Every row belongs to one group in each of 4 separate groupings. Each group adds its own fixed numbers to the row, and there is some noise. The rows also spread widely along 14 directions, which tell nothing about the answers.
In the rows, zero is written as 128.
Known rows, each followed by its group in each grouping:
[137 149 119 126 130 151 106 117 119 152 108 122 125 137 132 138 133 127
 135 150 136 108 125 129 151 103 138 135 133 110 116 120 115]  (0) J_327 K T
[153 144 116 126 120 120  88 123 139 128 122 119  92 166  81 122 148 150
 116 144 114 139 135 144 132 143 120 107 145 113 118 116 132]  (0) J_416 M J
[175 147 115 174 151 132 106 131 155 158 106 152 107 109 125  86 164  77
  83 120 137 108  95  83 110  94 127 203 170  74 136 118 132]  (3) J_759 W V
[106 132 119  78 133 120 135  99 194 120 160 162 142 151  79 130  88 133
 145 110 103 130 161 119 128  77 158 143 176 107 132 114 123]  (2) J_416 K F
[115 113 141 129 175  90 132 125 142  74 117 160 119 122 115  92 109 117
 157 124 137 127 144 140 137 135 150 138 101  90 137 131 149]  (4) J_327 W N
[118  91  72  96 102 167  91 140 119 155 177 128 188 100 185 155  91 181
 186 142 126 104 150 144 120 106 154 133  66  97 126  77  98]  (4) J_759 H J
[143 131 139 131  67 149 117 124 136 163 165 126  94 123 159 154 148 134
  92 148 119 143 128 103 120 126  92 131 161 176 136 114  97]  (5) J_416 B N
[140  87 145 106 183  91 130 136 135  78 135 150 143 125 117  85 116 143
 152 127 124 136 136 139 105 160 117 128  56  98 105 144 151]  (5) J_327 M T
[125 108 105 122 133 116 135 143 130 103 135 138 154 123 117 145 122 142
 169 125 110 118 148 137  98 138 130 105 107 147  99 144 120]  (1) J_759 B V
[125  96 114 133 120 121 127 124 148 100 133 165  98 122 121 151 102 124
 144 150 109 121 142 171 127 154 148 128 107 125 128 153 125]  (2) J_759 H F
[152 123 131 150  96 126 137 123 148 163 154  74 143 131 117 120 163 140
 105 102 111 147 120 103 106 133 128 113 136 162 126 111 104]  (1) J_327 W T
[109 121 148 155  78 123 165  97 169 164 165  73 139 118 149 125 111 124
 120  96 128 136 118 101 135  94 166 130 184 191 152 104  99]  (3) J_759 W T
[130  94 125 111  98 127 110 166 104  97 150 207 104  98 199 184 110 149
 162 181 136 129 140 122 107 151  73 114  91 121 116 145 103]  (4) J_759 M J
[103 132 168 120 155  83 135 136 116  89 131 121 135 141 129 109 125 141
 158 110 135 152 138  89 114 136 120  95 131 153 124 120 147]  (3) J_327 H T
[141  97 135 113 128 150 119  89 159 169 139 132 166 134 123  85 100 125
 105 147 110 123 138 180 133 116 127 159  61 144 110 128 115]  (4) J_416 B F
[145 106 127 108 103 100  89 113 156 127 152 168 131 146 134 160  99 161
 160 150 113 139 128 108 135 125 119 125 119 112 127 113 126]  (3) J_759 M N
[121 132 122  97 104 147  83 132 133 115 171 183 107 136 131 139 119 124
 124 137 107 148 163 120 122 132 109 129 129 106 157 104 108]  (4) J_416 M J
[131 156 157 108 134 146 119 116  96 130 103 100 110 143 136 160 139 126
 126 144 145 128 121 112 159 116 142 103 155 155 117 124 107]  (5) J_327 H J
[131 144 118  94 154 159  83 160  57  74 133 103  62 132 139  99 177 134
 106 150 153 133 159 179 160 194 142 109  81  57 115  98 128]  (4) J_327 B J
[ 96 154  88 113  90 143 146 153 103 108 101 150  66 159 125 136 164 141
 120 182 140 116 206 198 131 167 105  82 133 114 102 150 100]  (2) J_416 B F
[130 103 117 108 104 119 141 163 117 110 147 127  91 134 141 121 155 177
 123 166 135 133 146 169 103 168  84  95 103 123  89 135 122]  (0) J_416 H V
[120 127 145 140 134 126 191 148 101 110  98  40 133 131 123  57 182 126
 102  97 151 129 145 159 118 167 149  86 106 160  96 142 106]  (0) J_759 H J
[144 112 140 167 136 110 130 137 117 130 108  97 135 104 163  94 142 134
 139 118 154 114 107 116 127 135 136 132 106 126 120 124 128]  (4) J_759 M T
[133 129 155 116 134 144 132 118 126 121 123 152 162 126 124 134 133  86
 127 108 109 141 147 109 121 125 129 118  95 151 136 146  90]  (4) J_327 W T
[140 109 123 155 104  86 181 137 181 127 100 169 140 111 142 135 145 118
 159 122 133 108 144  77 105 109 117 124 152 110 127 151  96]  (3) J_416 B T
[143 110 163 102 183 114 123 108 133  99 120 118 128 118 122 116 107 146
 149 132 137 117 103 134 149 117 144 139 109 130  98 133 146]  (2) J_416 B N
[126 104 156 111 169 111 141 174  88  64 150 150 103 103 166  73 148 127
 114 135 150 143 132 122  89 169  75 129  82 115 105 138 147]  (3) J_327 M V
[162 106 120 152 142 123 191 140 165 103 106 105 122 103  92 107 164 108
 116  89 121 107 121 127  93 131 145 130 151 128 109 173 110]  (2) J_416 M T
[105 171  99 151  97 132  94 144 120 143 137 167 110 152 115 136 147 110
 118 142 104 144 177 106  95 129  88 116 160 153 145 112 121]  (1) J_327 B F
[109 156  71 100  91 194  74 145 113 162 191 150 134 123 143 165 121 138
 120 133 102 132 165 119  93  99 119 141 147 135 138  86 100]  (2) J_759 W F
[137 112 125 105  88 111 122 133 144 125 164 125 112 131 139 157 136 162
 134 134 117 147 139 111 121 139 123 107 138 131 117 108 111]  (2) J_759 B F
[131 162 115 122 141 129 119 148 110 109 129 108 126 150  81 117 169 124
 113 110 115 145 156 116  95 130 116 102 156 156 107 126 133]  (4) J_327 B N
[141 118 127 143 109 145  89 147 113 125 159 148  97 108 157 120 149 123
 113 140 112 137 132 124 114 158  97 137  98 127 145 111 120]  (0) J_416 B V
[126 129 159 130 143 159 140 126 103 106 151  93 114 113 128 120 133 102
 100 113 120 142 120 137 118 146 133 116 123 192 118 146 117]  (3) J_327 W T
[106 148 134 131 149 141 168 117 141 126 126  89 118 126 105  94 136 100
 108 107 130 116 134 138 125  97 158 142 173 152 124 128 124]  (0) J_327 B T
[114 141 157 113 171 138 132 132 106  77 112 154  90 107 146 146 107 110
 148 146 150 108 122 120 144 114 130 129 160 145 112 147 130]  (3) J_416 B J
[198 107  86 104 126 155 108 152 131 149 127 131 161 116 125 133 167 150
 117 137 125 110 122 132 105 132 118 140  71  70  70 136  97]  (4) J_759 K F
[110 140 167  93 133 118  66 138  81  77 177 122  86 133 159 145 110 159
 148 137 137 161 124 100 152 155 123  96 138 143 127  91 144]  (3) J_759 K J
[127 106 104 158 111 102 140 123 178 150 165 104 138 112 128 124 111 151
 150 119 117 121 122 101  97  94 139 143 169 144 130 102 140]  (3) J_327 B T

New rows. What belongs after each?
[152  48 160 163  68 102 181 131 136 122 145  59 133  93 181 126 150 166
 142 123 126 142 122 145 126 199 125  72  52 190 116 148  92]  (2) J_416 B T
[141 125 143 144 124  71 136 138 122  95  88 113 128 150 117 142 153 146
 167 136 132 143 144 100 130 159 120  60 120 145 107 141 123]  (3) J_327 B J
[ 98 147 123  87 158 114  97 155 110 103 149 191  72 154 127  92 137 146
 111 172 136 148 167 144  94 139  68 147 134  76 109 108 163]  (2) J_327 H T
[113 119 118 102 105 133 137 117 162 141 145 180 116 148 123 112 121 112
 106 148 115 130 164 154 117 125 118 152 128  98 127 132 107]  (3) J_759 H T
[141 133  63 159 159 131 113 146 151 132 102 177 131 111 106 122 119 117
 152 135 119  85 135 128  80  93 128 174 149  86 115 144 144]  (2) J_759 M T
[143 131 133  76 127 137 131 138 104 101 127  85 146 135 141 135 170 143
 147 107 143 137 153  99 160 146 164  83 100  77 119  97  83]  (3) J_327 B J
[124 114  86 123 166 141 140 160 123  96 128 108 149 102 126  79 134 146
 160 109 141  94 152 150 114 131 159 130  91  76 109 120 127]  (0) J_416 K J
[107 142 136 149 150 132 168 106 136 139  86 100 161 125 126 102 104 105
 145 110 145  95 122 132 137  77 167 137 152 170 118 144 119]  (0) J_759 M F
[157  93 123 153 106 134 137 125 151 145 147 114  85  79 189 128 137 131
 117 149 155 101  97 116 154 122 150 179 131  82 147 101 112]  (5) J_327 B N
[145 100 131 118 118 124 127 131 131 137 131 137 159 125 152 102 134 138
 131 138 129 134 144 128 113 147 110 125  66 122 104 132 106]  (5) J_759 K J
[148 134 172 116 157 155 125 117 111 127 127 107  88 118 147  72 165  91
  68 132 144 130 109 139 153 144 129 167 103 100 125 117 119]  (0) J_327 B T
[145 162 112 120  99 115 132 147 133 139 105 110 115 151 123 128 183 156
 129 126 150 124 147  87 135 117 121  98 170  87 110 107 101]  (0) J_416 K F
[ 92 156  75 153 148 154 152 149 102 107  99  83 117 116 129  85 153 107
 140 110 161  86 171 171 143 119 195 128 140  81 141 107 116]  (4) J_327 W V
[137 127 153 133 128 103 108 126 119 124 109 147 135 144 143 109 138 142
 142 142 136 142 146 115 134 153 102 104  82 132 125 127 122]  (5) J_416 W N
[134 141 107 122 101 149  95 135 125 125 167 114  97 141 112 136 144 130
 108 124 109 138 143 134 123 148 137 121 151 126 123 115 119]  (3) J_759 K T
[173 131 153 126  99 155 128 104 149 180 128 135 123 125 155 131 149 101
  77 148 134 127  99  91 143  94 107 170 146 129 119 130  92]  (3) J_327 K N
[165  95 138 134 111 145 146 116 185 152 155 152 144  88 142 118 140  90
 104  97 100 125 119  82 105 108 130 178 123 115 151 127  89]  (2) J_416 B T
[128 127 147 135 144 132 140 116 132 140 127 110 118  94 185 100 119 125
 130 126 175  95  91 106 165  91 161 180 152  96 126 102 123]  (1) J_759 K N
[123 112 159 128 126 153 147 148  90 129 151 104 158  77 204 112 135 119
 123 113 150 124 117 100 112 120 115 139  98 182 117 124 101]  (4) J_759 B N
[137 103 104 177 141 149 137 152 113 137 125  84 155  76 158  93 132 135
 142 118 139  98 121 140  94 125 131 134  94 167 111 128 125]  (4) J_416 B J
[170  71 118 124 135 158 208 139 177 109 154 133 124  62 134 118 143  82
  89 107 119 100 112 133  97 120 150 176 116 111 108 172  88]  (3) J_327 B F
[ 99 139 160  87 122 167 173 126 114  83 169  97 143 114 129 146 120  90
 119  73 116 139 144 105 130 117 169 104 165 202 129 148  84]  (3) J_759 K N
[ 84 152 140 134 129 127 133 133 105 110 136 132  98 137 142  95 128 115
 115 133 144 138 161 126 122 128 114 126 155 155 146 117 137]  (5) J_327 M N
[139 132 101 109 143 155 110 129 143 134 160 115 167 122 103 134 115 137
 143 103 104 116 127 106 102  87 142 137 150 144 110 117 126]  (3) J_416 K V
[119 114  89 202 185  89 151 167 167  74 114 168 111  82  96  61 125  94
 153  85 119  99 142 109  53 125 129 170 154 100 149 151 175]  (2) J_416 M T
[126 145 130 125 125 180 137 118 119 159 125 132 125 131 135  99 138  94
  76 148 131 116 139 161 120 107 107 151 130 162 110 144 102]  (3) J_416 W V
[189  99 151 108 126 138  97 143 129 125 193 124  64 111 133 136 150 152
  64 161 115 161  81 116  84 152  60 149 136 152  91 129 140]  (5) J_327 M J
[128 138  86 128 119 144  96 130 137 106 158 100  82 132 103 115 153 119
 120 110 117 127 162 138 148 152 186 132 146  63 168  79 120]  (5) J_327 B J
[147 143 143 107 183 161 132 147  80  80  99 140 113 113 119 137 154  98
 117 130 131 123 129 137 120 144 122 121 103 138  96 170 117]  (2) J_327 W N
[138  91 144 137  88  99 122 120 156 121 172 121  79 111 156 168 114 163
 142 146 120 140 106 119 133 143 131 123 151 145 129 113 126]  (2) J_759 B T
[143  96 136  84 137 137 120 133 139  88 181 157 111 108 137 147 106 131
 127 132 114 138 122 121 122 136 128 139 109 107 123 128 120]  (3) J_327 M F
[207  94 176 118 107 146 101 136 106 105 157 110 107 107 148 161 171 116
  91 121 108 163  87  90 138 194 111 103  68 144 114 146  91]  (3) J_327 K F
[189 101 119 190 120 104 128 157 165 155 142 136 133  97 120 101 167 137
 100 121 108 141 100  81  45 139  59 143 126 158 108 138 132]  (1) J_416 W J
[133 129 165 156 121 114 116 122 127 123 117 134 128 126 143  97 142  96
 120 112 122 152 133 101 132 152 126 121  98 143 154 122 110]  (0) J_759 W J
[109 143 133 104 127 143 131 106 139 135 145 115  95 139 122 139 110 132
 120 154 129 124 131 148 146  94 144 136 176 146 122 111 122]  (0) J_327 B J
[127 101 133 137 106 101 130 105 176 135 149 129 124 124 131 140  95 156
 160 132 119 124 125 120 136 111 143 131 146 135 134 119 129]  (2) J_416 K T
[131 126 116  85 126 169 157 103 147 145 125 111 186 122 131 136 133 108
 139  98 120 107 153 118 150  85 185 142 113 102 135 113  72]  (2) J_327 B N
[118 157 147 112 101 146 123 135 125 135 164 108 104 134 137 116 160 128
  98 106 127 153 142  97 124 124 118 118 166 139 147  95 101]  (0) J_416 W T
[168 154 112  98 106 144  80 131 138 125 144 140 112 165  68 143 180 112
  92 104  92 154 150 111 117 147 130 117 146  86 131 115  99]  (4) J_759 M T
[151 150 105 107 160 170 128 170  93  87 127 110 124 120  93  96 202  90
  91  90 111 139 166 118  86 163 127 116 108 102 112 132 106]  (2) J_327 B J
[140 105 124 155 140  83 114 148 134  74 138 121  65 119 110 123 141 147
 143 131 119 136 125 145 112 183 131 113 130 118 115 136 160]  (2) J_759 B T
[134 118 153  57 108  97 137 113 156 140 149 123 153 157 142 124 138 184
 141 137 144 146 150  95 143 110 113 108 125 102 105  91 103]  (5) J_416 B N
[123 107 142 133 146  74 144 113 148 108 101 122 136 147 110 101 120 146
 160 143 129 135 148 143 129 140 130 103 102 133 110 133 143]  (2) J_327 B J
[141 115 144 118 165 122 168 119 144 131  84 137 224 119 126 104 122 101
 158  90 130 108 129  90 110  91 148 136  90 141 103 155 100]  (3) J_759 H N
[102 153 102 108 138 123 115 140 144 103 151 182  62 137 112 132 121 126
 118 156 128 131 159 134 113 109 117 151 187  86 135 112 143]  (2) J_327 W F
[138 117 171 135 158 170 151 124  81 134 104  83 130  75 211  98 142 105
 113 126 176  99  89 121 163 117 156 165  88 128 129 119 105]  (2) J_327 H N
[187 130 110 171 171 153 103 105 179 159 101 175 143  95  88 168  93  75
 129 135  99  89  71  91 101  44 137 200 177 149 115 163 136]  (4) J_327 K J
[134 162 140 152 137  90  76 108 142 146 111 144 101 174  90  98 145 113
 109 144 115 151 140 102 125 122 102 137 160 134 140 102 159]  (5) J_327 B V
[135 131  99 114 168 187 109 151  95  86 135 156 123  81 152 156 132  92
 155 112 127  93 135 126 139 136 173 151  93  63 146 128  96]  (1) J_327 W T
[ 89 129 120 166 102 132 196 140 162 105 139 158 160  96 128 123 125  48
 136  68  96 130 181  73  79 108 145 122 162 190 177 154  87]  (3) J_327 B F
